All rows are made from the same 4 directions, up to rounding. Whole rows:
[[  2 -11 -15   6   4   4   0   2  11   5  10   2  19   6 -18   5]
 [  0 -15   2  -7   4   7 -11  -7  37  -7   1 -23  21 -13  -4  26]
 [ 13  20 -12   3   6   4  10  15 -18  -7   1  11 -23  -6  15  -6]
 [  2   9  -6   7   0  -4   7   4 -23   6   0  12  -9   4   1 -16]
 [-17 -17  20  -5 -10  -7 -10 -18  10   8  -5  -9  16   8 -10   0]
 [  6  18  -2  -4   1   2   8  14 -13 -11   0  15 -26   4  15  -3]
 [ 13  18 -10  12   7  -2   9   4 -30   7  -6  -2 -14 -21  17 -17]
 [ -9 -13   4  -2  -5  -2  -4  -5  10   3   4   3  13  14 -15   2]]

Rows cut short, each followed by the rest of it:
[ 3  8 -4  0  1  0  5  7 -9 -3  1 10] => [-11   4   4  -4]
[  2   9 -15  -2   0   4  11  22  -8  -9  13  34] => [-16  30  -8  -4]
[  0   1  -9  12   0  -4   6   0 -21  14   3  10] => [  3   6  -9 -18]
[ -3   5   0  -9  -3   2   4  13   3 -13   7  22] => [-15  24  -2   4]
[  5  -4 -12  -4   6   9   0   9  20 -10   9   3] => [ 6  5 -7 16]
[  5  14   2   1   1  -2   4   3 -17  -2  -6   1] => [-18 -10  17  -8]
[ 6  5 -5 -3  4  5  1  7  8 -9  2 -1] => [-6 -5  6 10]
[ 15  10 -16   5  10   7   5   9  -2  -4   2  -5] => [ -5 -18   9   4]
[-11  -5  22  -3  -9  -9  -7 -16  -5   7 -11 -10] => [ 1 -3  5 -7]
[  8   3 -15   3   6   5   5  10   2  -3   7   7] => [ 0  2 -4  3]
[  6  11  16 -18   3   6  -7   0  21 -24 -11 -21] => [-19 -26  31  24]
[ 3 -4 -4  3  3  2 -2 -2  6  2  1 -8] => [ 8 -7 -2  4]
[-9 -9 10 -3 -5 -3 -5 -8  7  3 -2 -4] => [ 8  6 -6  1]
[ 18   6 -29   8  14  11   7  16   5  -5  11   3] => [ 3 -9 -3  9]
[ 1 -1 -3  3  1  0  0 -1 -2  4  0 -1] => [ 4 -2 -2 -2]
[  7   6  -8  11   5  -2   4  -1 -18  10  -3  -5] => [  0 -15   5 -12]
[-5 -2  7 -5 -4 -1 -2 -1  4 -3 -1  1] => [-2  6  0  3]
[  4   4  -9   8   2  -1   5   3 -15   7   2   6] => [ -1   0  -2 -11]
[-17   3  32 -10 -16 -13  -4 -12 -16   2 -13   5] => [-17  13  11 -14]
[  6   0 -14   0   5   7   3  12  10  -7  10   9] => [ 1  7 -7  9]
[ 22  20 -21  -2  14  14   9  23   5 -20   6   4] => [-20 -16  19  15]
[ -1  -9  -9  15   1  -4   1  -8 -13  19   2  -2] => [ 18  -2 -15 -14]
[  7   6  -6  -6   5   7   2  10  11 -13   4   2] => [-8 -2  6 12]
[ 0 12  3 -6 -2  0  5  9 -9 -9  0 14] => [-20   9   9  -3]
[-13 -10   7   8  -9 -11   0 -11 -18  19  -1   7] => [ 11  15 -16 -21]
[-7  6  7 -7 -7 -3  4  7 -8 -6  2 21] => [-17  24   0  -6]
[-9 -5 -4 -1 -7 -2  5  9 -4  1 12 30] => [ -1  38 -20  -7]
[ 11   2 -16   8   9   5   3   4   2   1   3  -7] => [  6 -15   0   4]
[  0 -14   3   4   3   0  -9 -16  15   9  -5 -27] => [ 24 -22  -4   7]
[ -6  -7  -2  12  -4  -7   2  -8 -17  19   1   5] => [ 12   8 -15 -19]
[-17 -13  31  -6 -12 -11 -13 -25   4   9 -15 -21] => [10 -7  3 -3]
[ 13   6 -19  11  10   5   5   5  -7   4   3  -5] => [  3 -17   2  -2]
[-10 -11  14 -19  -6   4  -9   0  33 -16   3  -1] => [ 3 15 -4 23]
[ -9   2   4   1  -8  -7   5   3 -18   5   2  22] => [ -8  26  -8 -16]
[  8   5  -9  14   5  -2   4  -4 -20  12  -4  -8] => [  2 -18   4 -14]
[ -1 -13  -6  -1   2   5  -4   0  20  -1   8  -1] => [ 17   7 -15  12]
[ -1  -7   5  12   1  -6  -5 -20 -10  19 -10 -25] => [ 18 -26   1 -11]
[ 10  14   0   7   5  -2   3  -3 -20   4 -11 -13] => [-11 -28  21 -10]
[-4  5  4 -5 -4 -1  3  6 -5 -5  2 15] => [-12  16   1  -3]
[ -5  -9   5 -13  -2   5  -6   2  29 -13   5   0] => [ 6 12 -6 21]
